The rows are grouped in 3 different ways at once. Each group adds its own fixed numbers to the row, and there is some noise. The rows also spread widely along 14 directions, which tell nothing about the answers.
Some rows, each with its group in each grouping after it:
[ 0.47  1.22  0.61  3.06  0.45 -0.59  0.93 -0.79 -1.34 -0.28  0.54  0.05
 -1.28 -2.40 -4.57 -3.27  0.01 -2.04  1.72 -0.74  0.83 -0.84  0.94 -0.32
 -1.15 -0.07  0.33  1.78  2.04  0.63 -1.67  0.97  1.90 -1.34 -0.14 -0.64
 -0.05  1.39  1.28  1.37  1.98 -1.45] | q923 q124 (3)
[-0.74  1.35  2.11 -0.80 -0.09 -1.09 -1.50  1.23 -0.18 -3.74 -0.24 -0.88
 -3.18 -1.71 -1.33 -2.02  0.05 -0.64 -1.68 -2.31 -0.86 -0.53  0.34  0.18
 -0.07  2.07 -1.33  0.94  0.97 -1.41 -0.14 -0.26 -2.79 -1.44  2.71 -2.11
 -2.16  1.22  0.51  0.02  0.42 -0.14] | q795 q980 (0)
[-1.98  2.13 -0.06  1.21  0.15  1.80 -2.82  1.48 -0.57 -1.95 -0.97  2.39
 -1.61  0.38 -0.93 -0.59  0.67 -3.43 -2.06 -0.51 -1.43 -2.07  1.24 -3.46
 -0.66  2.37 -0.85 -1.10  0.14  0.10 -0.57 -0.50 -1.70 -0.67  2.54 -3.03
 -2.15  1.60 -0.12 -0.73  0.50  0.53] | q566 q980 (2)
[ 1.38  1.99 -2.19  0.43  0.37 -0.10  1.88  0.14 -0.10  0.40  1.82  0.07
  1.62  2.76 -0.31 -3.57 -1.12 -0.33  2.88  0.40 -0.55  1.19  1.25 -0.70
  1.60  0.80  1.25  2.08  0.95 -1.94 -0.54  0.22 -0.44  2.68  1.84 -1.25
 -0.79  0.05  1.13  1.00 -0.13 -0.65] | q839 q50 (2)
[-0.52  1.68  0.36  0.86 -0.76 -1.08  0.85  1.46 -2.76  0.04  1.60  0.75
 -0.38  1.17 -1.42 -2.97 -0.50 -0.44  0.90 -2.23  0.60  1.59  1.71 -0.57
 -1.58  3.02  0.27  2.13  0.97  0.81 -0.35 -0.80 -1.78 -0.04  1.33 -2.56
 -0.60  1.03  0.15 -0.12  1.91 -0.94] | q788 q124 (3)
[ 3.22  0.94  2.87  1.56 -0.34 -0.18  1.43  0.69 -2.63  2.18  1.44 -1.01
  1.50 -0.17 -0.38 -1.39  0.47 -0.15  2.76 -1.16  1.04  1.52 -0.29  2.11
  0.16 -0.31  1.98  3.31  1.81 -0.21  0.21  0.13  1.16  1.90 -0.82 -0.72
  1.22 -0.20  1.18 -0.52  0.89 -1.54] | q654 q562 (0)
[ 1.16  3.31  0.87  1.12 -3.13 -0.04 -0.99  1.11 -2.83 -1.13 -0.19  1.01
  1.20  0.07 -0.48  0.23 -1.67 -3.36  1.74  1.51  1.61 -0.56 -0.88 -0.97
  0.67 -0.61 -0.88  2.92  1.59  0.46 -0.67  1.69 -0.77  2.88  1.39 -1.50
 -0.16 -1.70  0.03 -0.69 -1.10 -1.34] | q923 q562 (1)
[ 0.26  2.64 -0.08  1.58  0.74  0.94  0.16  2.51  0.01  3.37  0.62  0.27
  4.16  1.30  0.29 -1.79  0.61 -0.11  1.66 -0.85 -0.36  0.71  0.76 -1.46
  3.37 -0.64  2.49 -0.71  1.30 -1.62 -1.07  1.87 -0.69  1.95 -0.19 -2.22
 -1.63 -1.08  2.00 -0.79  1.27 -1.53] | q566 q50 (1)
[ 0.51  2.10  1.89 -0.09 -1.37  1.34 -2.15 -0.64  1.41 -3.53 -2.80 -0.52
  1.62  0.90  1.36  3.29 -0.34 -1.24 -1.13  0.76  0.57 -1.00 -0.07 -0.63
  1.26  0.09  1.03  0.06 -0.22  1.30  0.53  0.27 -1.37  2.40  0.43 -0.51
 -1.14 -1.53  0.28 -2.16 -2.06  0.75] | q788 q50 (3)
[ 0.51  2.49  2.44  1.39  1.43  0.86 -1.08  1.39  0.63  1.87 -0.55 -0.66
  2.84 -0.14 -1.19 -1.85  2.11  0.59 -0.36 -1.39 -1.05 -0.77  1.71 -0.32
  2.81  0.54  0.34 -1.64  1.94 -3.02 -1.52  2.56 -1.97  0.39  1.09 -2.52
 -3.10 -0.22  2.03 -1.04  1.43 -0.64] | q839 q980 (2)
[ 0.79  0.72 -0.68  3.13  0.21 -0.73  0.06  0.63  0.65  2.46 -0.22  0.38
  0.75 -1.27 -3.66 -1.52  2.96 -1.04 -0.47  0.97  0.34  0.20 -0.65 -0.45
  1.32 -0.96 -2.62  1.00  2.31 -1.13 -1.74  0.93  1.53 -2.14 -3.17  0.94
 -1.38 -0.94  0.40 -0.50 -0.08 -2.14] | q795 q50 (1)
[ 1.81  2.02 -1.10 -0.20 -1.25 -0.59  0.50  0.91 -0.40  0.85  0.30 -0.18
  1.28  1.07  0.46 -1.03 -1.07 -0.10  1.51  0.15  1.19  0.40  0.56 -0.23
  2.24  1.42  0.39  1.82  1.06 -0.63 -0.08  0.02 -1.09  3.44  1.61 -1.82
 -0.10 -1.59 -0.19 -0.25 -1.29  0.41] | q654 q50 (1)
[ 0.05  2.92 -0.13  1.85  0.82 -1.14 -1.06 -0.28  0.50 -1.97 -1.12  0.04
  0.82 -1.72 -2.21 -0.43 -2.72  0.41  1.38 -2.26  0.10 -1.24  1.30 -2.05
 -1.49  0.10  0.41 -0.06  1.25  2.25 -1.77  2.03  1.46  0.79  1.52 -2.27
 -1.88  1.90  0.61 -0.24  2.47  0.49] | q795 q980 (3)
[ 2.26 -0.85  0.32 -0.02  1.58  0.61  0.04  0.57 -0.63 -2.66 -0.95 -0.92
 -1.62 -0.67 -0.65  0.42  2.48  0.35 -0.85 -0.63 -1.98  1.18 -2.00 -0.05
 -1.70 -0.58  0.95  1.40 -1.21  0.15  1.33 -3.52  2.42 -3.99 -2.55  1.38
 -0.47  2.15 -0.17 -0.65 -0.02  0.34] | q923 q50 (2)
[ 1.13  1.75  0.29 -2.57  2.10  0.99 -1.67 -0.31  3.27 -2.19 -2.64 -1.96
  0.65 -0.77  1.77  0.31  0.05  3.10 -1.34 -0.84 -2.23  0.11 -2.14  0.82
  2.64 -0.17  0.08 -1.33 -0.06 -1.98 -0.06 -0.30 -0.12  1.05  0.21 -0.23
 -1.89 -0.03  1.00 -0.43 -2.56 -1.28] | q795 q50 (0)
[ 1.80  1.30  1.09 -0.55 -0.83  1.21  0.52  1.38 -2.09  2.32  1.91 -1.11
  0.42  2.01 -0.14 -4.33  1.08  0.18 -0.58  0.68 -0.81  0.51  0.97  0.69
  1.77  0.88 -1.73  1.27  1.48 -2.61  0.23 -0.76 -2.53  0.99  1.57 -2.32
  0.27 -1.16  1.07  0.13 -2.27 -1.40] | q795 q124 (1)
[-0.03  0.87  0.53 -0.71 -2.33 -0.86 -1.38  0.40  0.37 -2.30 -0.12 -0.51
 -0.72  1.71  0.76  0.05  0.08 -1.65 -0.54  0.06  1.26  1.28  1.26  0.60
  2.01  3.03 -0.12  2.25  0.85 -2.37  1.17 -1.79 -3.16  1.92  1.60 -0.39
 -0.61 -2.28 -0.78 -1.62 -1.34  1.02] | q795 q562 (3)
[ 2.85  1.51 -0.72 -1.69 -1.17  0.22 -0.98  0.64 -1.80 -0.38 -1.59 -0.65
 -0.27  1.06  1.86  0.43  0.27  0.57 -1.03  1.78 -0.32  1.02 -1.90  1.09
  1.41  0.06 -1.93  1.76 -0.24 -0.51  0.50 -1.39  0.30  1.45 -0.41 -0.39
 -0.17 -1.53 -1.59 -0.39 -4.66 -1.25] | q654 q50 (3)
[ 0.47  1.19 -1.92  0.04  1.72 -2.52 -0.15  0.61  1.38  0.28  0.17 -1.54
  0.99  0.42 -1.34 -1.51  0.08  3.25 -0.41 -2.62 -1.16  0.28  0.95 -1.11
 -0.48  1.04 -1.68 -0.44  1.19  1.12 -1.72  0.78 -0.16 -1.70 -0.26 -2.49
 -2.21  0.40 -0.05 -0.53  0.37  1.06] | q795 q124 (0)
[ 0.84 -2.35 -0.20  0.78  1.77  0.08  0.37 -0.82  1.78 -0.95 -0.93 -1.44
 -1.11 -0.48 -2.53 -0.64  0.24 -2.48  1.13  0.70  0.35 -1.66  0.21 -0.71
  1.33 -2.78  2.44 -0.78 -0.11  3.28 -0.10 -0.14  2.31 -1.35 -2.95 -0.73
  1.57 -0.05  1.01  3.29 -2.44  2.16] | q654 q124 (1)
[ 3.73 -0.08  3.30  2.05  0.15  1.46  0.57 -0.11 -2.54 -1.79 -0.29 -1.68
 -1.41 -1.74 -0.90 -0.53  0.66 -2.73  1.99  0.71 -0.36 -0.60 -1.59  1.12
 -1.35 -3.36  2.28  2.75  0.40  0.47  0.53 -0.58  3.26 -0.23 -1.00  0.56
  0.83  1.58  1.31  1.11 -0.52  0.08] | q839 q124 (0)
[-0.01  0.57  0.62  0.21 -0.90  1.43  0.18 -0.72 -1.74  2.22  1.05  1.58
 -0.31  2.79 -0.42 -3.38  0.09 -0.78  0.58  0.22  0.99  1.30  0.44  1.97
 -0.76  2.67 -0.73  2.32  0.35 -0.06  0.73 -2.47 -1.20  1.46  0.31 -1.08
  2.67 -0.17 -0.36  0.35 -2.38 -3.29] | q795 q50 (2)
[ 3.09  2.84 -0.29  2.02 -0.05  0.81  0.46  0.81 -0.70  3.18  0.42  0.53
  1.86 -0.92 -0.02 -1.00  1.58  0.81  0.87  0.49 -0.09  0.86 -0.28  0.58
  0.34  1.15 -1.12  2.38  2.25 -2.90 -0.63 -0.31  2.00  2.74  0.09  0.34
 -0.84 -0.23  0.20 -2.18  0.82 -1.63] | q795 q50 (0)
[ 0.85  2.07  3.88  0.49 -0.45 -0.38 -0.92  0.99 -1.86 -0.54 -0.46 -1.34
  2.18  0.03  0.02 -0.17 -1.50  0.59  1.40 -2.56  0.62 -0.76  0.44  0.48
 -0.87 -1.09  1.88  0.72  0.55  2.54 -0.57  2.23 -1.47  0.67  0.83 -3.49
  0.11  0.27  1.10 -0.59  0.76 -0.18] | q923 q980 (0)
[ 0.07  0.63  0.07 -0.30 -0.21 -1.03 -1.90  2.32  1.93  0.19 -2.86 -0.03
  2.28 -0.63  1.60  2.86  0.64  0.47  1.16 -0.86  1.95  2.02 -0.62  0.61
  3.06  0.36  2.61 -0.14  0.88 -1.59 -0.40 -0.44  1.26  2.61 -2.09  0.79
 -0.55 -2.35 -0.79 -1.71  0.23  0.17] | q795 q124 (3)
[ 1.93 -0.64 -1.74  1.15 -0.52 -2.23 -1.04 -0.65  1.65 -2.55 -1.92 -1.27
 -1.30 -1.16 -1.66  2.40 -0.64 -0.39 -0.72  0.35  0.66 -0.78 -0.95 -1.39
 -1.64 -1.10 -1.64  1.98 -0.17  3.57 -0.11 -1.33  2.54 -2.08 -1.87  0.48
 -0.09  0.00 -1.97 -0.48 -1.52  3.33] | q795 q980 (1)
[-1.18  0.71  0.24  0.54 -1.37 -2.01 -0.05  0.00  0.09  1.54  1.96  0.09
 -1.01  1.56 -2.59 -4.42  1.26 -0.14 -0.79 -1.66  1.73  1.05  3.19  1.25
  0.78  5.78 -2.64  1.87  2.12 -2.20 -0.43 -1.02 -4.32  0.08  2.12 -2.57
 -0.08 -1.00 -0.21 -0.66  0.13 -0.57] | q795 q562 (2)
[ 0.52  1.99 -1.41 -0.46  2.51 -0.78 -0.87  1.45  0.57 -0.81 -2.22 -0.28
  1.76 -1.66 -0.09  0.82 -2.48  0.49  2.81 -1.38 -0.75 -0.68 -2.00 -1.66
  1.41 -2.81  2.44 -1.52  0.52  2.60 -2.28  2.92  3.33  2.15 -0.59 -2.60
 -1.10  1.00  0.67  2.18 -0.34 -0.67] | q654 q980 (0)
[ 0.42  0.11 -1.70  0.13  1.79 -1.90  2.05  0.32 -0.40 -0.16  2.87 -1.55
 -0.63  1.72 -2.26 -5.35 -0.39  0.93  1.34 -1.84 -1.35  1.25  1.60 -0.58
  0.02  0.93 -0.34  1.73  1.16 -0.61 -0.81  0.08 -1.05 -1.48  0.68 -2.28
 -0.80  1.00  1.05  1.97  0.31 -0.25] | q795 q124 (0)
[-1.85  2.60  1.98  1.70 -0.37  1.74 -2.20 -1.42 -0.28 -1.38 -0.40  1.52
  0.30  2.72 -1.48 -2.23 -0.16 -2.18 -2.34 -0.61 -1.04 -2.67  2.51 -1.70
 -1.22  1.73 -1.17 -1.38  0.34  1.92 -0.74  1.05 -3.91 -0.65  2.06 -4.06
 -1.54  0.85  0.75 -0.67 -0.51 -1.09] | q839 q980 (3)
[-0.82  2.56  0.86 -0.77 -1.82  0.36 -1.63  0.99 -2.68 -2.86 -0.51  1.94
  0.45  2.34  0.70  0.26 -2.39 -2.58  1.31 -0.01  0.58  0.57 -0.97 -0.60
  0.14  0.58  0.08  2.28  0.25  1.40  0.05  0.62 -2.13  2.54  2.12 -1.93
 -0.38 -0.09 -0.73 -0.04 -1.53 -2.71] | q654 q980 (2)
[-2.54 -0.22  3.19  0.42 -0.68 -2.20 -2.17  1.91  0.10  1.88 -1.64 -0.64
  2.84  1.65 -0.57 -0.21  1.76  0.52 -0.47 -2.21  2.07  1.46  0.52  2.07
  2.85 -0.32  0.81 -1.26  0.85  1.09 -0.94  2.10 -3.55 -1.88 -3.45 -2.42
 -0.78 -3.38 -0.12  0.16 -1.37 -2.54] | q839 q50 (3)
[-1.74  2.67  2.80  0.30 -0.71  0.02 -3.22 -0.40  0.44 -1.80 -2.49  0.77
 -0.78 -1.08 -1.82 -0.48 -0.59 -0.91 -0.84 -1.98  0.69 -1.71  0.19  0.70
  0.08  2.70 -1.21 -1.14  1.30  0.26 -1.37  0.58 -2.53  0.33  2.13 -2.64
 -1.15  0.41  0.64  0.11 -0.32 -2.15] | q839 q562 (2)

New rows. What belongs after each?
[ 1.08  1.89  0.85  0.33  3.12  0.93  0.99 -1.27  1.64  3.30  0.68 -1.60
  3.06  1.25 -1.31 -3.75  0.46  2.67 -0.08 -1.53 -1.61 -1.87  2.12 -0.16
  1.63  0.21  0.59 -2.47  1.37  0.75 -1.64  2.86 -0.99  1.26  0.48 -4.18
 -0.28  0.51  2.38  0.47 -0.58 -0.52] | q654 q980 (0)
[ 0.59  0.00 -2.10 -0.88 -0.42 -1.28  0.61  0.90 -1.37  3.76  0.32  1.09
  0.97  2.58  0.25 -1.43  0.31  0.97  1.01  0.08  1.27  2.36 -0.91  1.31
  0.62  1.63 -1.09  2.02  0.38  0.54 -0.30 -1.59  0.98  0.99 -1.68 -1.28
  1.64 -1.17 -2.28  0.28 -2.76 -1.72] | q654 q980 (2)
[ 1.17  0.21  0.67  0.39  0.34  1.41  0.74  1.07 -2.07  0.45  0.57  0.66
 -1.19  0.07 -0.56 -2.58  2.48 -2.79  0.50  1.95 -0.66  0.94 -1.71  0.77
  1.76 -0.42  0.28  2.21  1.14 -3.57  0.13 -1.14  0.66 -0.16 -1.10  0.68
 -0.06 -0.18  0.82  0.49 -1.28 -2.75] | q923 q124 (0)
[-1.71  2.58 -1.23  0.48  0.49  0.86 -2.90 -2.12  2.29 -2.41 -2.82  1.81
  0.56  0.68 -1.06  0.57 -0.84 -0.31 -2.25  0.16 -0.61 -2.54  0.41 -2.51
 -1.26  1.73 -1.40 -2.42 -0.57  2.85 -1.08  0.24 -0.81 -0.46  0.19 -2.51
 -1.41  0.37 -0.66 -0.97 -1.49 -0.54] | q923 q50 (3)
[ 0.90 -0.70 -0.63  1.16  1.86  0.92  0.40  1.41 -0.66  1.39  0.13  0.15
  2.07  1.53 -0.28 -0.54 -0.12 -0.97  3.25 -0.19  0.04  0.71  0.16 -0.76
 -0.08 -2.48  3.51  0.26 -0.19  1.67  0.20 -0.39  3.43  1.19 -2.25 -0.74
  1.51  1.17  0.62  1.29  0.07  0.14] | q795 q980 (2)
[ 2.61  0.84  2.11  2.23 -0.35  0.83 -1.36 -0.98 -0.22 -0.52 -1.61 -1.17
  1.72  0.08 -0.52  2.31  0.54  0.15 -0.22  0.27  0.77 -1.08  0.89 -0.12
 -2.06 -1.40  0.15  0.80  0.20  3.32  0.18 -0.29  1.75  0.12 -1.87 -0.21
  0.41 -0.49 -0.23 -2.60 -0.62  1.76] | q795 q124 (3)
[ 0.57  0.47  4.61  1.90 -0.64  1.14 -1.43 -2.43  0.41  2.03 -1.29  0.03
  0.34 -0.40 -1.19 -0.64  1.10 -0.39 -1.07 -0.55  1.67 -1.44  0.07  3.45
 -0.60  0.64 -0.11  0.52  1.13  1.39 -0.12 -0.06 -0.44  0.27 -0.99 -1.32
  1.76 -0.11  0.23 -0.63 -1.62 -2.10] | q839 q980 (0)
[ 0.78  1.93  2.28  0.17 -2.03 -0.41 -0.42  2.17 -2.63  4.23  1.11 -0.19
  0.42  0.35  0.20 -2.97  0.99  0.52  0.15 -1.18  1.67  1.38  0.86  2.65
  0.69  2.99 -1.68  2.06  2.55 -2.17 -0.32 -0.51 -2.17  2.49  1.16 -2.75
  1.18 -1.28  0.09 -0.87 -0.60 -2.29] | q795 q562 (0)
[-1.42  1.31 -0.58  1.99  1.49  1.03 -0.40 -0.49  0.44 -0.76  0.29  1.72
 -1.38 -1.04 -2.63 -2.95 -0.49 -2.92  1.26 -1.19 -0.62 -1.76  1.10 -2.03
 -1.01  1.16  0.83 -0.58  1.48  0.72 -1.10  0.26  1.03  0.84  1.13 -2.30
 -0.19  2.48  1.69  1.77  1.32 -0.86] | q795 q562 (0)
[ 1.42  0.59  0.31 -0.65  0.64 -0.72  0.39  0.31  0.46 -2.04 -0.90 -2.26
 -1.11 -1.30 -0.68 -0.52 -0.87  1.20  0.37 -1.81  0.24  0.23  0.90  0.10
 -0.21  1.26  1.78  0.56  0.40  0.64 -0.04 -1.26  0.71  0.58  0.85 -1.69
 -0.23  1.16  0.52  0.55  0.39  2.15] | q788 q124 (3)
[-0.67  0.68  4.30 -0.63  0.52 -0.14 -1.97 -1.20  0.98 -0.28 -1.10 -1.55
  0.24  0.46 -0.96 -1.06  0.34  1.89 -1.74 -2.76  0.26 -0.85  0.62  2.09
 -0.30  1.22 -0.62 -0.93  0.67  2.03 -0.41  0.42 -2.81 -1.14 -0.18 -2.69
  0.42 -0.29  0.93 -0.37 -1.79 -1.42] | q795 q124 (0)
[ 0.15  0.11  0.69  2.44  0.70  1.30 -0.34  0.64  0.13  1.02  0.34  1.14
 -1.21 -0.78 -2.84 -2.46  3.55 -2.29 -1.62  0.34 -0.58 -0.51  0.21 -0.42
  0.12  0.50 -0.91  0.39  1.29 -1.31  0.07 -1.34 -0.07 -2.83 -1.59  0.14
 -0.94  0.60  0.90  0.00  0.52 -1.88] | q795 q50 (1)
[ 1.84  2.02 -0.76  1.10 -0.67  1.56 -0.02 -1.98 -1.51 -1.18 -0.20  1.28
 -1.47  0.06 -2.00 -1.64 -0.75 -1.94  0.44  1.91  0.18 -0.88 -0.78 -0.40
 -2.10  1.52 -2.32  3.02  0.56  0.53 -0.52 -1.84  1.68  1.05  1.40 -0.08
  1.11  1.12 -0.50 -0.16 -1.62 -1.89] | q923 q124 (2)
[-0.36  0.99  1.85  2.18 -1.89 -0.23  0.06 -1.55 -1.30  0.43  1.65  1.24
  1.49  3.30 -2.08 -1.91  1.13 -1.81 -0.12  0.23  1.64  1.07  1.43  0.85
 -0.85  2.37 -1.47  3.41  0.85  0.78  0.27 -0.37 -3.24 -0.95 -0.43 -0.11
  0.32 -1.45 -0.51 -1.90 -0.17 -2.43] | q923 q50 (2)
[ 1.45 -0.37  4.25  0.27 -1.25  1.00 -0.91 -0.25 -1.26 -2.89 -0.36 -2.24
 -0.06  1.24  0.33  0.42 -0.20 -2.34  0.13  0.03  0.53 -2.26  1.98  0.01
 -0.72 -1.18  1.89  1.01 -0.36  2.75  1.00 -0.21 -2.38  0.04  0.58 -2.45
  1.14 -0.84  1.31 -0.39 -1.48  3.67] | q923 q124 (0)
[ 2.26  3.03  2.63  2.18 -0.27  1.31 -1.13 -2.09 -0.52 -1.03 -0.90 -0.81
 -0.59 -1.90 -2.61 -0.94 -0.73 -0.24 -0.17 -0.66  0.13 -3.29  1.53  0.01
 -2.19  1.28 -1.49  0.81  1.45  1.31 -0.95  1.03  0.38  1.11  3.40 -2.60
 -0.33  2.16  0.84 -0.73  0.40  0.94] | q839 q980 (2)
[ 3.13  2.10  1.85  1.06  1.07  1.05 -0.10 -0.09 -0.27  2.25 -0.17 -1.73
  2.65  0.43 -1.32 -1.19  1.87  1.30 -0.34 -0.05 -0.53 -0.78  1.22  0.09
  1.62  0.12 -1.00 -0.24  1.87 -0.71 -1.30  1.53 -0.27  1.06  0.17 -1.80
 -0.99 -0.84  1.31 -1.58 -0.66 -0.03] | q654 q124 (2)
[ 1.28  1.70 -0.13 -1.47 -1.96 -1.96 -2.00  2.75 -0.67 -1.61 -1.98 -2.00
  0.69 -0.34  1.45  1.90  0.19  0.44 -0.64  0.10  0.90  0.46  0.32 -0.93
  2.48 -0.07 -1.13  0.72  0.25 -0.94 -0.45  0.51 -1.70  0.79  0.26 -1.95
 -2.04 -2.93 -1.23 -1.15 -2.37  2.27] | q923 q50 (3)
[ 2.35  1.87  2.62 -0.38  0.57 -0.46 -0.19 -1.38  0.42 -0.99 -0.57 -3.31
  0.74 -0.96 -1.51 -1.50 -0.08  2.75 -0.93 -1.83 -0.45 -0.53  0.51  1.41
  0.27  0.56 -0.28  0.25  0.77  0.06 -0.50  0.49 -1.22 -0.74  0.46 -1.90
 -0.34  0.17  1.27 -0.70 -0.39  0.03] | q923 q562 (3)
[-0.30 -0.92 -0.93  0.95  1.12 -0.79 -0.37 -0.49 -0.45  0.24 -0.28  0.82
 -1.55  0.60 -1.85 -1.64  1.11 -1.01 -0.79 -0.15 -0.64  0.22 -1.27  0.30
 -1.78 -0.32 -1.30  1.01 -0.10  1.59 -0.53 -1.58  1.36 -3.22 -2.34 -0.89
  0.19  1.39 -1.14  1.23 -1.51 -1.61] | q839 q980 (0)
[-0.11  0.15 -2.48 -0.60 -0.81  0.00 -0.30  1.79 -2.70 -0.10  0.19  1.49
 -2.57  1.76 -0.18 -2.26  1.09 -3.14 -0.46  2.17 -0.26  0.68 -0.06 -1.29
  0.82  1.16 -1.88  1.19  0.23 -0.66 -0.15 -1.73 -0.25 -0.18 -0.29 -1.63
 -0.13 -0.88 -1.69  1.62 -3.60 -1.01] | q654 q124 (3)
[-0.49  0.54  0.86  1.20  0.97  0.56 -1.89 -0.47  4.42 -0.33 -3.22  0.39
  1.03 -1.71 -0.93  1.49  2.38 -0.76 -1.14  0.05  0.22 -0.54 -1.33  0.61
  3.38 -0.02  1.15 -1.53  0.98 -2.64 -0.39  0.05  0.44 -0.22 -1.88  1.39
 -1.98 -0.59  0.68 -1.24  0.14 -0.84] | q839 q980 (1)
[ 2.57  1.41  0.32  1.15 -0.07  2.47  0.65 -0.62 -1.86  0.00  0.86 -0.02
  0.07  1.41 -0.90 -2.33  0.57 -3.15  0.99  3.14 -0.74 -0.47 -0.44 -0.26
  1.86 -1.59 -0.28  2.32  1.16 -1.27  0.08  0.86  0.66  1.72 -0.26 -0.09
  0.13 -0.44  0.85  0.63 -2.63 -2.52] | q654 q980 (3)
[ 2.31  1.47 -0.48 -1.06  1.39  0.79  0.63  2.29 -1.85  0.79 -0.30 -1.60
 -0.41 -1.70 -1.20 -2.46  0.85 -0.01  1.45  1.09 -0.88  0.33 -1.09 -0.15
  2.40 -1.38 -0.85  0.52  1.50 -2.25 -1.59  0.81  2.28  1.19 -0.02 -1.50
 -0.66  0.54  1.39  2.35 -2.03 -1.73] | q788 q124 (2)
[ 3.30  1.43  0.54  0.68  2.56  2.21 -0.37  0.56 -0.13  1.04 -1.30 -1.98
  2.47 -0.71 -0.11 -0.43  0.33  1.35  1.23  0.55 -1.74 -0.81 -0.86 -0.53
  1.26 -3.95  1.53 -1.50  0.67  0.10 -0.84  1.17  3.61  1.11 -1.77 -1.06
 -0.47  0.58  1.77  0.56 -1.33 -0.75] | q795 q124 (3)
[-2.12  0.38 -2.98  2.44  0.20 -1.92 -1.67 -0.70  1.89 -1.61 -2.03  2.28
  0.25 -0.15 -2.63  1.39  0.22 -2.29 -0.44  0.33  0.40  0.19 -2.52 -2.11
 -0.01 -0.85 -1.57  0.69  0.06  3.08 -1.79  0.15  1.57 -3.55 -3.90  0.93
 -1.86 -0.63 -1.50 -0.04 -0.76 -2.52] | q566 q50 (1)
[ 0.10 -1.14  0.79 -1.95 -0.54 -1.06  0.26  1.32  1.89 -1.76 -0.63 -1.70
  1.10  1.16  1.07  0.21  0.04 -0.87  1.68  0.01  1.30  2.07 -0.94  1.38
  4.79 -1.05  4.07  1.38  0.26 -2.63  1.00 -0.20 -1.65  1.29 -1.21  0.73
  0.15 -2.51  0.63  0.28 -1.65  0.43] | q923 q980 (1)
[-1.53  1.10 -1.43 -0.79 -0.66  0.70 -0.55 -1.43  1.56 -2.85 -0.14  0.83
  0.03  2.23 -0.25 -1.76 -4.05 -3.07  2.35  1.34  0.73 -0.80  0.33 -1.16
  2.45 -0.31  1.76  0.63  0.60  0.57 -0.43  1.05 -1.12  4.09  1.88 -1.49
  0.63 -1.06  1.22  2.29 -3.24 -1.54] | q795 q124 (1)
[ 0.07 -1.89 -1.34  1.93  0.52 -0.62  0.58 -1.16  1.61 -1.93  0.93  0.02
  0.74  3.22 -1.85 -0.26  2.06 -2.31 -0.03  1.27  0.14  1.56  0.91 -0.87
  0.46  0.41 -0.02  2.65  0.12 -0.03  0.51 -1.56 -0.61 -1.84 -2.79  2.00
 -0.73 -1.28 -0.73 -1.32 -0.61  0.67] | q795 q124 (2)
